The rows of a group lie close to one hidden flat surface of 10 dimensions, which may be shifted away from zero. Surfaces can cross.
(in the rows, 128 means zero)
Some rows, each with its group after it:
[103 110 113  70 164 123  93 135 159 131 159 150  94 141  98  99  86 127
  96 125]
J_169
[175 167 136 139 114 116 131 139  89 164 123  80 161 147 112 162 135 168
 170  77]
J_867
[169 129  80 115 103 124 154 134 124 139 112 104 156 122 164 158 103 136
 129  83]
J_446
[180 181 152 137 162 170 144 125 121 103 119 112 115 124 156 170 114  86
 127 151]
J_169
[182  99  89 105 106 108 154 164 173 133 168 135 152  93 201 132 130  98
 109  83]
J_867
[120 164 165  63 133  99 104 119 173 109 154 118 133 111 166 139 116 118
 123 113]
J_907
[158 134 159 100 150 109 127 108 149 108 162 134 148 154 151  77 142 114
  30 134]
J_169
[129  99  89 111 208 136 131 133 107 149 210 160  76 121  91 120 121 154
 171 128]
J_446
[174 126 119 129 177 133 106 162 162 135 172 162  88 152 112 122 116  81
 105 130]
J_867
[126 135 104 136 105 136 128 130  97 154  94 107 132 133 110 166 121 163
 164 129]
J_169
[154  83 116 157 105 149 147 160 134 131 112 104 123 141 113  71 115  73
  87 123]
J_169
[158 148 127 166 159 144 155 112 100 119 113 104 128 148 108 129  98  99
 137 125]
J_169
[158 100  96  91 147  91 146 137 149 126 187 146 137 114 128  99 132 107
 143  89]
J_867
[129  88  96 168  84 133 172 136 121 128  99 127 166  96 157 117 127 116
 148  90]
J_907
[124 156 107 107 121 160 143 118 119 114  80 118 137  99 149 183  73 127
 162  99]
J_169
[145 167 103  60 118 107 160  71  77 101  84 105 176 130  84 132 110 153
 165  84]
J_446
[115  95 140 125 175 118 128 133 155 121 194 147 112 116 139  79 108 112
 111 102]
J_446
[ 88 164 155 112 182  92 112  73 149  68 110 200 139 144  87 108 108 105
 139 122]
J_169
[101 105 129 158  71 103  92 147 121 159 102 148 128 153  86 126 209 166
 137 181]
J_169
[129 152 140 127 125  95 123 128 143 140 123  70 147 152 141 127  75 124
 119  81]
J_446
[133 147 149 113 146 132  77 172 167 145 146 130 102 144 110 139  87 114
 129  94]
J_907
[ 95 116  81  70 115 120 129 133 135 125 128 133  93  81 117 172 123 124
 216 149]
J_867
[165  92 143 179  99 120 148 169 168 137 165  96 122 111 198 107 166  67
  95 155]
J_867
[ 85  91 118 161 115 168 131 127 130 124  98 140 108 122 132 111 104 119
 104 151]
J_446
[128  81 101 117 177 134 134 134 151 119 175 189 104 122 118  80 113 110
  95 122]
J_907
[146 106  88  81 181 123 124 130 182 100 167 225 112 113 159 122 108  97
  78 120]
J_907
[106 136 112 172  96  47 113 121 141 168 122  73 143 174 140 153 131 153
 141 143]
J_446
[ 87 100 129 164 136 140  97 139 144 133 121 198 112 141 117 113 144 148
  85 153]
J_169
[158 177 145  93  85  86 132 138 142 108 117  83 122 108 131 179 172  73
 215 168]
J_169
[128 152 120  46  94 157 112 135 148 104  97 162 119  83 158 182 147 128
 132 160]
J_907
[161  78  90 112 111  65 136 172 162 161 200  72 110 131 136  92 140  86
 131 131]
J_169
[144 160 151 148 148 154 163  88  82 100 119 114 128 116 139 143 162 128
 140 186]
J_907
[100  87  72 130 117  91 137 138 162 109 114 152 114 112  91 112  90  63
 193 103]
J_446
[135 120 141 101 145 186 111 164 175  86 113 177  84 110 115 106  93  41
 100 136]
J_169
[ 97 102 106 130 158 135 135 109 114 141 144 160 151 122 136 108  89 182
 107  66]
J_867
[ 55  82 131 101 121 153 120 127 127 123 137 162 117  84 116  95 130 162
 147 118]
J_907
[ 84  84  84 130 122 124 151 119 127 122 133 178 145  74 147 130 120 145
 187  83]
J_907
[124  84  97 194 135 116 145 141 140 145 145 140 125 132 149 116 118 116
 122 126]
J_446
[ 97  83 102 159 104 101 155 101 111 143 130 134 153 123 145 102 160 166
 118 141]
J_446
[117 146 152 116 150 173  92 138 160 117 123 162 109 124 159 150  90 130
  79 128]
J_867
[119  94 120 118  96 103 167 121 145  98 133 141 161  72 160 106 149  95
 161  98]
J_446
[154 162 157 148 111 141 109 149 126 115  74 125 122 163  69 132 144  88
 132 149]
J_867
[ 78 110  66 119 108  55 143  88 142 128 117 122 136 118 145 153 109 138
 179 142]
J_907
[144 167 105 143  84  82 140 112 142 104  51 110 157 148 120 165 117  72
 168 134]
J_446
[179 161 113 149 132 144 111 169 119 164 126 107  98 147 118 195 122 127
 170 136]
J_867
[150 174 171 141  87 112 122 137  93 151 109  53 153 147 107 150 158 155
 169 118]
J_867
[159 176 106  74 151 118 132  99  93 114 118 138 113 145  68 168 153 138
 177 172]
J_867
[ 95 136  92  47 119 142 130  78 107  95  63 144 127 134  83 128 104 147
 113 154]
J_446
[ 65 116 128 160 168 111 128  96 162  97 136 184 112 107 164 133 102 109
 136 153]
J_907
[126 135 125  64 188 133 101 127 129 131 184 170  92 129  96 127 120 150
 133 128]
J_907
[152 145 151 172 184 163 149 105  94  98 130 165 110 143  91 117 152 100
 137 168]
J_867
[ 63 125 132 146 167 105 116  92 154 113 140 183 136 117 157 137  96 150
 130 113]
J_907

New rows, each followed by its group:
[113  84  96  73 125 117 126 152 173 118 162 157 111  94 137 105 112  93
 135 109]
J_907
[141 143 142 125 144 119 129 133 133 127 153 113 126 116 147 143 118 118
 154 116]
J_446
[208 157 118 127 186 125 110 152 124 169 181 133 134 176 126 148 101 162
  84  71]
J_867
[150 115 129 142 115 122 120 167 156 159 171  95 117 118 181 141 129 119
 123 125]
J_867
[114 151 126  58 177  90  93 113 158 104 166 198 112 131  93 128 127 129
 141 121]
J_169
[168 127  69 210 141  65 141 122 135 150 103 126 150 201 117 130  94  99
 104 114]
J_446
[128 164 116  26 118  90 114  92 161 104 128 138 146 128 167 153 138 145
  79 155]
J_907
[143 163 144  54 114 108 127  87 113 118 129 104 167 137 144 129 154 180
  81 133]
J_907
[113 163 107 111 154  66 109  91 134 115  96 121 120 189  59 129  86 109
 143 141]
J_446
[153 149 140 177 180 108 149 108 127  97 137 147 119 145 104 121 127  68
 161 139]
J_169
[ 78 120 119  90 147 111 121  81 121 124 140 172 150 126 133 111 128 194
  98 117]
J_907
[126 119  89  71  84  94 121 137 154 137 125 108 122 113 153 155 135 128
 139 151]
J_867
[149 141 191 135  86 200 107 164 120 131  88 134 165 121 141 114 139 149
  66  70]
J_907
[105 107 129 144 134 166 122 154 166 107 109 142  85 113 138 121  82  61
 122 148]
J_169
[127  97 115 124 139 196 134 142 105 168 155 109 117 113 183 133 104 195
  66 121]
J_446
[194 111  91 148 138 113 156 139 143 116 146 148 118 145 133 110 160  68
 100 170]
J_867
[ 95  77 107 126 160  91 116 137 174 130 202 183  87 111 140 102 150 112
 132 164]
J_446
[148 130 123 139 200 136 158  90  94  93 135 161 134 146  70  82 100 104
 130  97]
J_446
[114 172 192 146 162 211  95 126 118 111 105 201 122 115 138 165 130 161
 101 126]
J_907
[137 162 117 169 157 110 146  75 127 108 106 152 153 157 168 157 125 131
  83 164]
J_907
[102 152 118 133 136  63 141  83 142 122 140 111 156 119 182 165 112 145
 162 123]
J_169
[118 141 150  66 103  73 125 112 168 100 130  50 125 137 131  96 103  71
 109 149]
J_169
[141 163 153 156  96  75 147 100 126 108 108  96 163 134 148 141 174 112
 148 157]
J_169
[138 154 141  76 112  75 144  89  98 129 148  78 158 127 115 125 170 166
 166 128]
J_867
[158 129 132 158 124 133 190  88 141  74 110 161 178  93 222 122 148  78
  80 134]
J_907
[206 161 161 129 154 182 131 147  93 131 139 128 134 145 108 131 145 132
  99 103]
J_907
[165 142 111 126 143 173 146 127 115 129 114 125 131 130 159 148  97 128
  86 118]
J_446
[113  95  99  71 141 114 147 124 154 116 183 153 130  65 173 118 117 125
 155  91]
J_867
[137 131 122 160 165 141 141 131 137 118 142 121 102 124 145 140  90  84
 139 134]
J_169
[124 105 103  98 151 117 144 121 115 132 157 112 141 120 109  96  81 142
 152  57]
J_446
[ 79 111 117 128 181  98 114 114 171 105 154 163  95 133 118 104  72  94
 133 127]
J_169
[161 135 128 192 175 134 141 123 104 136 149 156 123 157 109 126 141 127
 122 137]
J_169
[ 53  99 146 107  95 101  98 145 208  99 118 129 101  98 139 103  91  57
 146 133]
J_446
[132 115 119 146 119 155 115 134 100 117  77 194 134 161  27  95 159 128
 125 122]
J_169
[111 121  78 139 114 117 128 125 159 117  94 170 120 117 160 171 106 103
 137 151]
J_907
[142 154 118 127 169 167 141 114 127  98 130 217 134  82 166 179 129 131
 157 114]
J_907
[ 97 107  86 109 104 142 175  94 105 114 105 141 158  68 180 153 126 162
 160 115]
J_867
[162 148 151 195 176 139 129 136 111 141 145 111 109 167 104 127 111 108
 127 132]
J_907
[154 168 104 119 118  60 127 117 126 143 119  89 146 152 121 174 123 127
 174 121]
J_446
[127 116 148  97 110 105 110 139 179 119 150 121 130 128 162  94 140 104
  66 140]
J_867
[109 106 144 121 118 120 144 105 140 116 130 114 170 126 165  75  99 139
  56  81]
J_446
[ 95 109  93 101 103 116 136 138 142 116  98 117 114 104 105 130  80  94
 192 100]
J_446
[122 147  81  90 119  89 131  99 133 100  61 130 137 159  71 136  83  93
 149 127]
J_446
[103 124 130 187 161 140 123 130 133 131 129 194 152 120 145 136  92 152
 140  54]
J_907
[156 136  76  57  98  94 122 134 146 141 125 121 144 127 155 164 126 146
 121 116]
J_867
[139 166 115 128 152 134 112 108 145 101  87 163  92 166 107 161 123  85
 101 204]
J_446
[135 121  70 145 112 157 150 149 130 109  61 139 106 113  93 163  74  60
 197 118]
J_446
[152 158 161 196 150 210 134 140 104 113  83 162 135 126 125 154 108 116
 128  92]
J_867
[109  88 107 103 134 139 123 141 163 127 152 147 112 112 160 110 100 122
  86 123]
J_446
[167 142 143 102 148 110 128 120 143 119 165 120 133 146 144 107 135 112
  80 132]
J_169
[181 133 139  62 121 190 119 166 151  97 118 150 106 116 102 109 125  68
  88 126]
J_169
[142 166 126  83 148 141 139  80  91 110 122 158 143 120 139 161 161 178
 115 161]
J_907
[116 124 156 154 100 119 160  93  95 114 101 119 195 127 135  83 147 156
 103  80]
J_867
[151 122 152  95 117 102 172 118 104 121 172  52 151 101 129  82 152 120
 165 103]
J_907
[132 176 205 152 110 138 112 145 111 145 129  63 141 131 137 147 143 148
 153 108]
J_867
[125 164 106 105 180 130 111  92 101 131 130 166 103 161 102 169 128 174
 122 178]
J_907
[119 155 180 158 174  98 130 111 152  81 146 139 124 138  97  89 122  54
 164 115]
J_446
[152  77  49  76  70 108 165 147 155 142 145 138 167  66 211 145 141 139
 127  87]
J_446
[ 45  83  87  61  74 158 125 132 115 143  81  90 116  89 103 121  60 165
 163  96]
J_446
[118 102 104 164 153 180 122 152 102 178 147 105  88 132 141 150  94 176
 116 136]
J_446
[136 175 113 177 177  70 143  85 133 116 141 135 138 145 160 184  98 117
 166 131]
J_907
[ 87 126 134 116 147 112  91 137 172 122 140 134  74 140 118 133 102  96
 132 171]
J_446
